The rows are grouped in 4 different ways at once. Each group adds its own fixed numbers to the row, and there is some noise. The rows also spread widely along 14 directions, which tell nothing about the answers.
Some rows, each with its group in each grouping after it:
[-20   0   6   4  11  15   6  19  -5   2  -2 -27   8 -12   7 -14   2   3
   3  16  -8  12 -10 -14 -28  13  -5  15 -19 -13 -22 -18 -11   5  -2]
Z610 Z605 Z813 P
[  1  14 -14 -10 -11   1  -2   1   2   1  20  -7 -18  -3   2   2   8  -2
   4  11 -13   4   1   4  -4   4  -2  -9  -2 -10  -3   5 -18   9  -1]
Z52 Z152 Z359 P
[ 11 -13 -10   3  -7  -1   9  -3   0  16  11  10   9  -6 -22 -16  12 -14
  -8 -12   6 -21   1   6 -16   2  -1  -6  -4   1  15   3   0   0  13]
Z920 Z958 Z584 L
[  6 -13 -12   8  -6  -2   8  -9   2   5  15   4 -15   9   3  -3   1  -2
   0  -5   9  -4   4  -6   1  10  14  21   9  12  20  10 -17  -5   8]
Z920 Z958 Z584 L
[  1  12  -1 -10   0  -3  15  -7  21  13   7  -3  24   8  17   4   7  -5
   2  -9  -8   8 -17  17   8  -1 -16   1  14  -3   7  10 -14   8   6]
Z610 Z591 Z359 X
[-15   3   7   3  12   3  11  -7  10  11   1  10  12  -8  10 -10  -3  -2
  -4 -14   8   0   2   9  -4   3  13   0 -12   7  -6  16 -13   6  14]
Z52 Z673 Z104 X
[  2  -1  11  14   1 -13 -15  19  -4 -20 -12  11  -5  -6   0   7 -26   1
  14   6  22   3   7  -7   1   1  28 -12  -7   6   2   1  10   8   1]
Z920 Z591 Z118 P
[ 11   9 -24  -8   2  -4  -7  -4  14   1  10  -4  -1   6   4  -9  -7   9
   6 -18   1  -3  -2 -23  -2   7  12   5   0  30 -10  -2 -25  12  -2]
Z920 Z673 Z813 X
[  0 -15  -5   7   5   7   1  12 -10   5  -8  -5   9  12   2 -21  -2   4
  -7  -7   1  -2  -8 -20 -20  14  17  16  -5  22 -13 -11  -7  -1   0]
Z920 Z605 Z65 P
[ -6  -4  24  -3   5  21  -1   7 -18  -5 -11  -9  -8  10  12  -8   0  -3
 -10  -4 -15  13  -4   4  -6   5   9   8   3 -13 -17   1   3   2 -14]
Z610 Z152 Z104 P
[  3   3  12 -10  -1   6  12  -9   3   4  14   8   1  -4 -11   0  -8  -7
   4  -7  -3   1   0  13   8 -10   1 -16   0 -17   4  16  -3  12  -2]
Z610 Z152 Z118 P
[ 11   2 -10  -1  -2  -6  -8   1  11  -2   5  -2  -4   6  -2   5  -1   5
   9  -3   4  -6  -2  -7   9  -8   3   6   3  11   8  -1  -2  -2  -3]
Z610 Z605 Z65 P
[ 12  -9   9  13 -12   2  -9  19 -21  -7 -16   5   0   5  -6 -13   4  -4
   2  -9  -4  10   6   1  -8  -2  15 -13  13   4  -7   3  14   1 -23]
Z610 Z152 Z118 L
[ 16 -16  -5   3  -4   3  -9  10 -14   5   1 -11  -8  23  -1   2  12 -13
 -10  16   2  -4  -7  -9 -11  12   3   4  -4  -2  -2 -13   7 -10   4]
Z52 Z958 Z359 P
[ -4 -15  12   0  13   7   3  -2 -10  -7  -3   2  11   5  -2 -21  -6  -4
 -18 -24  14  -5   0  -8 -14   3  15  20  -3  13  13   0   5   0  18]
Z920 Z958 Z118 L
[  5  10  -6 -13   0  -5  -2  -4   1  -2  14  -4  16  25  13   0  11  -4
 -19 -14   4   9 -16  11   2   3 -10   7  13   7  23   4  -2  -7  25]
Z610 Z591 Z104 L
[ 18  -4  -6  -2  -8   5 -12  -4 -13   2   6   3  -9  11  -9  -4  10  -7
  -6 -11   2  10   5  -4  -5   1   8 -18   4   5  -7   3   2  -1  -6]
Z920 Z673 Z118 X
[  4 -10 -12   5  11  -5  -1  14  -1  -4   2  -4  10  -3 -16  -6 -15  11
  16   3  13  -9  -6 -30  -1 -10  14  17  -8  17  14  -1  -6   1   1]
Z52 Z591 Z118 P
[  6   3 -30  -3  14  -9 -16  11  -5 -12   6  -6  -2  12  -3   0  -2  13
  10   9  13 -12 -11 -20   6  -9  18  17  -9  30  23  -1  -2  -9  10]
Z52 Z152 Z65 L
[ 12  11  -9 -11  -6  -2  -6  -4  11   4  11  -3   2  13   9  -3   4  -2
 -12 -16  -5  -6  -5   2   2   5  -3   2   4   8  -5  -3  -9   9  11]
Z610 Z673 Z65 P
[  0  -9  28 -17  18  17   1 -27  -2 -10   6 -11 -10  10   6   5  -5  -5
 -16 -17  10  17   4  -6   5  -4   3  12   0 -11   3   5   5  -4   6]
Z920 Z958 Z118 P
[-13  13  19  -9  15  -1  -8  11  -9 -20   3  -2  16  -8  -5  -1 -13   2
   9  -1   8  21  -2   5   0 -15   2 -23 -12  -5   3   7   8   6   6]
Z610 Z673 Z65 P
[-13  -6   4   5   9   8   9 -11  -2   1  19  -8 -11 -20 -14  -1   3  -1
  14   9  14  13  11  -3  -5  -6   3   0 -11 -18  14  10  -6  -6   1]
Z610 Z958 Z118 L
[-11  -2 -19   0  17   0   1  11   1   0  11 -16  11 -14 -12  -3  10   8
  15  18   8  -3 -12 -16 -11 -11  -5  16 -19   5  21  -4  -8 -10  11]
Z52 Z958 Z584 P
[  3  -3   7  -7 -10   7  24  -4  -8  10  19   4   2  20   3   3  -2  -6
   7   2 -15  24 -13  16  10  -1  -4  -9  18 -17   8  22 -17   5  -9]
Z610 Z152 Z118 P
[  0  -2  -8  10  -9   5 -13  17 -11  -3  -2 -14 -22 -10   3  -5  12   2
   7  10  -8   8   8 -13 -13   4   6   9  -1  -5 -10  -4 -10  -1 -14]
Z52 Z673 Z104 X
[ 19 -15  -1 -15   7   7   5  -9   2  -2  13  -2  -1  24 -13  -6 -28   0
   5 -14   6  -6   0 -30  13   1  15   7   6  16   1   2 -11  12 -16]
Z610 Z958 Z359 L
[ -7 -10  10   9  -7   6   7  21 -18 -11  14  -3 -13 -11 -17  -9 -32   2
  15  14   6  16  12 -22 -12  10  17  -6  -7 -15  -6   0 -15  16 -12]
Z610 Z591 Z118 P
[  5  -6  -3  -9   1   3   4  13  -1 -11   8  -8  -5  -8 -14   0 -18   7
  25   1  -9   1  -4 -25  10 -18   1  10   7  -2  12   6 -14  17 -25]
Z52 Z958 Z118 X
[  7 -14  12   7 -16  -3   8  -2  13   0  11  -2 -19  -7  -2  -2 -20 -12
  -7  -3  12 -10  17  -7  -3  12   3  10  -2 -18   3  -4  -8   9  10]
Z610 Z605 Z65 L
[ -8  11  16  -2  -1  -7   6   4  12 -12   8   5   9 -11   0   3 -25   0
  21   0   6  28   8   0   7  -4   4 -33  -1  -5  -6  14 -11  17 -14]
Z610 Z605 Z584 L
[  6   7 -15  -6  -1   1  -6  -3  10   2  17 -10  -6 -10 -15   1   1   3
  16   7   3   3   4 -16  -1  -4  -1 -16 -10  -4  -6  -4  -8   6 -13]
Z610 Z605 Z118 L
[ -9   6   3 -12  27  17  -3  -7  -8  -2  -2  -8   6  15  11  -3   7   5
   4  -5  -6  17 -16  -3  -2   0  12  -1  -4  13 -14   5  -3   0 -12]
Z920 Z958 Z813 P
[-10  -2  12  -4   9   4  20   0  16   4   6   4  10  -8   4  -2 -32  -3
   7   0   3  -6  -7  -6   1   7   9   3 -16  -7  -8   6 -21  24  11]
Z920 Z673 Z584 P
[ -3  -4  11  -1  -9   3   1  10  -1 -12  -2 -10  -3  -6  12 -16  -7  -1
 -18 -15  -4   1   3  -6 -19  10   0  23   3  -2   1  -8  -9   9  15]
Z920 Z152 Z584 P
[  8 -13   4  -2   8   8  -9   7  -5  -2  -2 -13   1  -9 -23 -11  -1  -1
  -6  -3   8 -18   2 -18 -13  -9  -1  12 -17  -5   1 -18  15  -4   4]
Z610 Z605 Z65 P

New rows, each followed by its group in each grouping:
[  0   7  17   3 -16 -13  -1  13  13  -8  -1  -2   7 -13   9   6  -2 -10
  -2   1   1  15   4  11  -8  -2 -16 -18   0 -17   2   0   1   8   9]
Z52 Z605 Z584 P
[-22  -4  -6   7  13   5   7  26 -15  -3   1 -15   2  -8   4  -1   7   7
  21  28 -10   8 -20  -4  -8  -7   2  23  -8  -6  16   2 -11  -2  -2]
Z52 Z958 Z65 P
[ -4  -1   3   0   4  11   4  -3  -4   3   7   0  -6  -8 -12  -7  -4   6
  13  -6  -3   7   5  -6   1  -5  10   0   2  -3  -3  12 -10   4 -17]
Z610 Z591 Z104 P
[-16  18   9  -5   8   4   0  -2   3  -5   5  -4  -5  -2  20  12   9   0
  16   9 -11  24  -7  22  10  -3   2  -8   4 -10  -2  15  -8   5 -10]
Z610 Z958 Z359 P
[  2   0   4   0   3  -6  -3  14  -3  -2  -2  -3  16   9   7  -4   4 -12
  -7   2   4   3 -11   5 -11   5  -3 -10  -5   2   3  -4   7   4  11]
Z52 Z958 Z813 L
[ -8   2 -12   4   7  12  -3  11  -5   5   3 -22  -4  -2   9  -5   9   4
   2  24  -1   5  -6 -12 -18  16   6   8 -19  -4 -19 -14 -11  -5   0]
Z610 Z152 Z584 P
[  8   4  -5   4   0   0  -3  -9  12  14  -9  -3  16  13  20   0  26  -3
 -14 -13   1  10  -5   7  -8   9  -3  -2   8  14 -15   1  -2 -11   4]
Z52 Z591 Z584 P
[-17   7  21   5   3   3   7  14  -5   2  -6   3  13 -10   8   1   6  -8
   5   6  -9   7 -13  30  -2  -7  -4  -5  -5 -23   5  12   5   6   7]
Z610 Z673 Z104 P
[ -3  -6  -9  22  -4  -6  -5  24 -11   5  -5   7   3   1  -5  -9   4   2
  11  11   8  -4  -6   2 -11   5  18   2  -8  14   7   1   2  -8   1]
Z610 Z605 Z104 P
[  8 -14  -5   2  12   4  -2  19   4   2 -12 -18  17  10   1  -8 -11   3
   0   5   5 -17 -15 -30 -10   9   6  26 -10  14  -8 -23  -1   2  -2]
Z610 Z958 Z584 P
[ -3   1  -1   2   5   2  -4 -17   7  -2   7  11 -19  -5   3  -4  -5   4
  -5 -20  14  -9  12   0   4   3  25  15   0  12  10  14  -9  -1  13]
Z920 Z591 Z104 P
[  6 -13   8  -6  -5  14  -5   1 -14  -7  16  -9 -31  -6 -24   2  -9  -6
  -1  10  -1  -4   8 -17  -2  -5   3   8 -10 -26   5  -3   1   5  -4]
Z52 Z605 Z118 P
[-12   9 -13  -8  15  -8  14   6   9   3  17  -1  29  -5  -2  -2   0   1
  13   3   8  -2 -19  10   1 -11  -8   0  -9   6  29   9 -10   2  20]
Z610 Z958 Z65 X
[  3 -14   3   4   2  10   1  12 -10   0  -7 -22   0   1   1 -13   8   3
  -6   0  -6  -1  -6 -13 -14  -1  -2  28   1  -4  -1 -13   1  -8  -3]
Z610 Z152 Z65 P
[ 14  -9   5   0  -5   1 -11 -12 -10 -11   9  -8 -19  23   3   4  -2  -1
  -7  -8  15  21  13 -15   6   6  11   9  15   5   9   3   0 -14  -2]
Z610 Z591 Z359 L
[  7 -18  23  -1  10   9  10  -1  -3  -2  -4  -8   4  17   4   8 -19  -3
   5   0   9  16  -6 -11  12  -3   5  10   8 -10   4   7   1  -5 -11]
Z610 Z591 Z104 X
[ -1  -6   6   0  -4  -6   6  11  -2  -1   4   3  24  -1  -8 -23  -9  -5
 -11 -18   8   2  -1  -6 -25   5   0  -5  -7  12   3  -6  -3   7  18]
Z920 Z605 Z359 P
[-15  10  -4  -5  16   5  -4   8  -4  -7   3   0  -5   4  11   6  -3   4
   7  16  -3  -2 -22   5   5   0  15  14 -13  -1   9   3  -3   7  12]
Z920 Z605 Z118 P
[-20  -6   9  10  16  24  14 -23   1  23   1  -2 -10  -9  11  -4  22  -6
 -13   0   3  -4   1  18  -7  11  13  27 -11 -18  -8   9  -3 -10  13]
Z610 Z591 Z118 P
[ 13  -9  -6   1   6  -2  -4 -13   0   8   0  -1  11  12  -2  -6  25  -4
 -10 -17  12   0  -2   2  -9  -5   1   4   4  19  14   1   8 -20  12]
Z920 Z958 Z359 P
[ 10 -21  11  -2  -6  22   3  -7 -24   8   3  -1 -20  16 -14  -2  11 -11
  -7  -1 -13   4  -5   2  -1  -1   4   9   8 -16   0   7   5  -7 -14]
Z920 Z605 Z584 P
[  4  -1  16   1  -9  -2 -16   5 -16 -17   3  -9  -8   8   6  -1  10  -7
 -19  -9   9  21   8   7  -9  -1  -5   1   6  -7  11  -4  13 -13  17]
Z610 Z673 Z65 P
[  9  -7  -9  11  -2  -9   2  19  -2   9  -2   1  23  -1 -16  -8   0   1
  18   6   5  -7  -9  -8  -9  -6   3  -8  -8  10   4  -3  -1   0  -2]
Z610 Z673 Z359 P
[ -8   1   7  11  11   5 -10   6 -10  -6  -7   4  -9   7  11  -3  -7   3
   4   3   7   4   4  -2   0   9  31   7  -9  13 -12   4  -1   1  -1]
Z610 Z673 Z359 P
[  4 -14  22   9  -7  -2  12 -16  13   5   2   0  -3   5  12  -1 -10  -6
  -4 -12  16  25  16  -6  -7  11   6  -6   5  -1 -12   6 -12  -4   0]
Z920 Z605 Z359 P
[ 18  -8  11   6  -7  -3 -19   8 -10 -13 -13   0 -13  32  15   5  -2  -8
 -12  -8   4   2  -4   0   8   7  13  14  15   9   4  -5  18  -6  -1]
Z610 Z605 Z813 L
[  4 -10   3  -2   2   0  -1  -5  -5  -9  14   3 -14  -1 -13   4 -10  -6
   6   3  15   0   6  -6   3  -3  10  -3  -4  -5  20   8   0  -1   4]
Z920 Z958 Z584 L
[  1   1 -17  12  -4  -3  -1  -4   7  16   5   7   3 -20 -14 -15  21   0
   3 -14   6 -16  10   7 -10  -4   5   2  -1   7  12   7  -2  -6   5]
Z610 Z591 Z104 L
[ 19   2   1  -9 -11  -1  -9  -9  -1 -10  16   5 -21   1 -16   7  -5  -1
   7 -11   1  -2  10   1  16 -17   5  -8  10  -8  17  12   3   3  -8]
Z610 Z152 Z118 P
[  1 -11   1  -2   7   6  -6  19 -17 -16  -2  -9  -5   8  -8  -1 -12   6
  11   7  -1   5 -12 -22   4 -14   8  24   0   2  17  -1   2   1  -9]
Z52 Z605 Z118 X
[  0 -13   5   6  -6  -2   1  14 -16 -15  11 -12  -3  -8 -17 -16 -10   9
   5  -5  14  18  13 -21 -15  -7   3   9   1   2  19   1  -6 -11   1]
Z610 Z152 Z104 P
[-16   9  -5   4   0  -2   7 -10  14   1  17   2 -12 -13  12  -8  -2   8
   5 -12   4  11  11  -3  -5   6  11  14  -2  11   2  14 -29   6   8]
Z52 Z605 Z813 P
[ -4  17  -3 -10  14  -3 -13   5   9 -18  -1   3  11  -3   0  -6 -22  11
  12 -15   6   2   1 -15   8  -4  19  -7  -3  24  -6   5  -5  18  -8]
Z610 Z591 Z584 L
[  5 -11   4   6   1   4 -24  10 -17 -17  -7 -15 -12   3  -4  -7   9   1
 -13  -2  11  10   8 -22 -15  -2   7  14  -4   5   3 -14  15 -13   3]
Z52 Z605 Z118 L
[ 11  -2  10  -6  -3   8 -11   1  -5  -5  -8  -8 -12   2  -5   4   4  -1
  12  -3 -13  16   0  -8   5 -12  -1 -15  10 -10 -11   1   5   3 -34]
Z920 Z605 Z104 L
[ -5   2  -2   3   4  -1 -22  29 -26 -29  -2  -2  -9  11   0  -6 -14   8
   4   6   7   6  -7 -13  -2   0  23  17  -3  16  15  -5   6   3   3]
Z610 Z605 Z118 X
[ -4   4   4 -15  12  -1 -13  15   0 -22   4 -11   5  -3  -2 -10 -23   2
 -16  -7  13 -11  -2 -21  -9   2   4  15 -15   2   9 -13   2  13  24]
Z52 Z591 Z104 L
[ -8   9 -21   1  13   1  -9   6   7  -4   4 -17 -16  -6  15   9   8  13
  11  23   1  -8 -11 -12   2  -1  11  30 -14   2   6  -5 -13  -3   9]
Z52 Z152 Z118 P
[ -6  -5 -16   5   7   3  14   7   0  10  13  -6  10 -19 -21 -18  -3  10
  21   4   2   1   1 -21 -17  -7   5  -3 -14   7  -1   5 -21   2  -9]
Z52 Z152 Z813 P
[  2  -3  -6   3  -1   6   2   0  -2   9  12  -2 -14  12   5  11  -1  -5
   5  22   0   6  -5  -4   2  12  10  -3  -9  -8  -9   6 -15   0   1]
Z52 Z673 Z584 P
[ 11 -17  -5  19  -4   0   2  -3   8  15 -17  -7  -8  -3  13  -3  23   1
   1  -8   3  -8   2   0  -4  -3   6  30  11   6   8   2   0 -20  -4]
Z920 Z152 Z104 X
[ -8  -8  -8   4  13   9   1   7  -8   4  -1 -14   4   3   6 -12  12   1
 -14   9   5 -12 -15  -5 -20   9   6  32 -16   3   9 -11  -2 -12  27]
Z920 Z152 Z584 P
[-12   0  -3   4  -2   2  -7  18 -25 -16  17   5 -30   1  -2   3 -17  -3
  11  26   5   5   0   0  -3  11  25   3 -13  -9  13   8 -12   8  12]
Z920 Z673 Z359 X
[ -9  12   9  -1  12  -8   2   1  11  -5   5  13  13 -12  -5   9  -9  -4
  18   5  12  -3  -4  20  12 -13   7 -21 -12  -2  17  16   7   7   9]
Z610 Z958 Z584 P
[ -6   8  -1  -1  13   9  -5 -12   0  12  -2   5  14  10  13  -8  31 -10
 -23 -14   2  -8  -9  28 -10   8   5   1  -7  11  -2   4  12 -10  22]
Z610 Z958 Z584 P
[-14   2 -15  -1  11  11   7   6  -6  17  11  -6   9  -9  -4  -9  22  -4
  -5  13  -9 -14 -19   8 -16   1  -3  15 -21  -9   5   0  -8   2  23]
Z52 Z673 Z118 P
[ -4   4  -8 -15  18  11  -7 -13 -13 -10  24 -18  -6  32  11   1   0   7
 -15  -1  14  22 -11 -16  -2  13   8  21  -2  14   8  -1 -12 -15  21]
Z610 Z591 Z813 P
[ -4 -16  -8  12  15   9   0   2 -13   2  -2  -5   9  -8 -21 -24   4  13
   9 -14  11  -3   3 -26 -10 -12  18  26  -6  22  10   3  -2 -11  -4]
Z610 Z673 Z118 L
[ 13  10  -2 -13   9  -9 -18  -7   6 -14   1   0   4  12   7  10   0   3
   3 -14  12  12  -4  -1  14 -15   4 -11   4  17  10   6   7  -4   5]
Z920 Z673 Z65 X
[-14   7  11  -5  12   5  13 -14  21  10   2  -8  16 -19  12  -1  12  -5
  -4  -7   3  10  -5  12  -9  -6 -14   0 -10 -15  -3   3  -5   2  14]
Z920 Z605 Z118 X
[ -1   7  14   8   5  -2 -16   8   0 -14 -19   6  -2 -11   5   2  -6   2
  14  -8   3  16  12  -3   5  -9  19 -20   5   5 -16  10   9  10 -24]
Z52 Z591 Z118 L
[  3 -13  20   4   0   8   7   3  -6  16  -8  -3   6  15   7   8  15 -20
 -14  14  -3   5 -15  18  -7   5  -8  -7  -6 -26  -8  -1  14 -10   5]
Z52 Z605 Z104 P
[-13 -11  30   4   6  17   7   4 -26  -8   3   1  -6  12   6  -6 -11  -8
 -14  -2   1  18  -2   7  -4   7  14  15  -1 -16   3   9   1   2  13]
Z610 Z673 Z118 P
[ -3  -5   0  -1  10  10   2  -4  -7   1   6   4 -20  19  13   8  -3  -4
  -2   7  -3  -8 -12   3  13   7  21  26   0   0   9  11  -6   3   6]
Z52 Z958 Z118 P
[ 14  -3   1  14 -25 -13   9   6  13  13  -6  16   8   1   6  -7  11  -4
   6 -25 -13  -3   2  20   4  -6  -2   1  28   9   8  13  -6   6 -11]
Z610 Z605 Z65 P
[ -8   0   4  -5  15  21   8  -7 -16  14   6  -8  11   6  -5  -7  23  -4
   0   0 -13  12 -17  13  -5  -7  -6   3  -5 -11  -2   9   1  -8  -1]
Z610 Z673 Z813 P
[ -3  -3  -5   7  13   4  -8  -2   7   1  -8 -12  -4 -26  -1   0  22   2
  11   1   7  -7   3  -3  -7 -14   1  17  -9  -3   9  -4   7  -9  -1]
Z920 Z958 Z118 X
[-14  20  -8  -9   8   5   8   2   9   7   7   5  17   8  20 -10   1  -1
   2  -9 -15   6 -14  12  -2  16  10 -11   1  17 -18  10 -21  23  -5]
Z610 Z958 Z584 L
[  5 -16  -6  10 -16  -7  17   1   7   7  18  -5 -10   7   5   8  -2  -6
   1  14   9   7  -1  -6  -1   6  -8  24   6 -10  25   6 -21  -9  15]
Z52 Z605 Z584 X
[ -9   9   6   8   3  -7  -8   2   4  -3   5   1  -1  -1  12   8   3  -6
  -5  13  19  17   3   8 -11  10   8 -20 -19  -3  -6   0   3  -5  20]
Z52 Z605 Z118 P
[ 10   7 -13   3 -10  -5   1  -1  16  16   7   4   7 -14 -14  -2  14  -1
  16  -4  -6  -6   0   5  -1 -10  -6 -19   0  -1  -4   2  -4   6 -13]
Z610 Z605 Z118 P
[  9   8   9  -9   6   7 -16 -20   3  -4   1  -9  -7  29  21  12  14  -5
 -17  -8   8  26  -1   2   7   7   4  -9   5   4 -15  -1   9 -11  -1]
Z610 Z605 Z118 L
[ -6  -8   5   8  19  12 -11  -9  -3  -3 -12  -4  -3  -9  -3 -19   1  12
  -5 -25  16   0  18 -19 -11   0  27  18  -7  25 -15  -1   4  -9  -6]
Z610 Z591 Z65 P
[-10   0   2   1  14   5  -4   8   1  -4 -11 -15  12 -22  -7  -3  17   7
  15   2  -6   2 -10  -6  -3 -28 -10  18  -5  -7  15   0   9  -5  -6]
Z52 Z605 Z118 L
[-12  -9  -4   9   1   7  11  11  -1   2   5  -5 -15 -19  -4 -14 -11   5
  17   7  -5  -7   5 -16 -14   9  18  19  -8   0  -3   0 -24  14 -10]
Z920 Z958 Z359 P
[ -2  -8  19  -6   0  11   2   9 -30  -5   2   8  14  21   0 -18   4 -17
 -26 -17  -2  22  -4  12 -18  10   6 -19   5   1  -4   7   9   5   6]
Z52 Z958 Z118 X
[ -6  -6   5   4 -10  -2   7  18 -17 -12   7  -3  -9   7  13  -3  -8  -4
  -1   9   0  17  -5   7  -8   8   6   6   6  -8  16   6 -11   1  10]
Z920 Z152 Z65 X
[ -4 -10   9   4   7  12  10 -11  -3  14   1   8   6 -22 -27 -13  14  -5
   4 -14   1 -17   6  13  -4 -18   2   9  -4 -13  14  14   9  -4   1]
Z610 Z591 Z359 P
[-12 -13   9  -1  17  20   5   6 -18  -6   4 -12 -17  -8 -11  -8 -13   3
  16  11  -4   6  -2 -19  -8   0  15  15 -11 -11  -4   1 -10   7 -17]
Z920 Z958 Z813 P
[  4 -10  14  -4 -15  -4   1  18 -20 -12  22  -5  -8  22   1   2 -17 -19
 -26  14  10   8  -6   2 -12  17  -6   3  -8 -23  19  -5  -2   1  38]
Z52 Z673 Z104 P
[ 10   0  -5 -10   9  14  -7 -24   5  13   2  -3  -3   9  -3   3  24  -4
  -5  -9  -1   7   0  -1   3  -6  -1  -9  -2   5 -14   7   4 -11 -12]
Z52 Z605 Z584 X
[  1  -9  11 -12   8  19  18 -17   7  19   1 -12   8   2   6  -6  16  -9
  -8 -14 -15   7 -10   5  -5  -1 -14   8   7 -15  -8   5 -10   1 -10]
Z920 Z958 Z104 X
[  4  -6   3  10 -10 -10  11   7  12   2   7  -7  15  -7   2 -16 -10   2
  -2 -19   9   5   8 -14 -16   6  -5  14   3   8   4  -4 -18   5  14]
Z610 Z673 Z813 P
[ -9   3  10   3   3   5  20 -12  18  17  -4  -1  13  -7  21  -3  13  -2
  -2 -10  -9  11  -5  17  -3  -2  -4   3   5  -8 -10  15 -14   4   1]
Z52 Z152 Z118 P
[ -2  13  19 -22  18   8 -17  -6   3 -21   2 -13  -4  15  15   7 -13   0
 -12  -7   4  19  -5 -12   4   0   3  -5 -10   1 -17  -5   5   8   3]
Z52 Z605 Z813 P
[-12 -19  22   9  10  15   6  -3 -17  -8   0  -5  -9  -6  -6 -19  -3   2
  -4 -19   8  10  13  -9 -12  -2  14  29   2   2  10   7   0  -9   1]
Z610 Z958 Z813 P
[ 19   3  -3 -13   1  -5 -15  10   0 -16   2  -2  -3  11  -4  13 -15   1
  13   1  -1   0 -12 -12  17 -15   3  -4   4   2  11   0   4  11  -6]
Z920 Z673 Z118 X
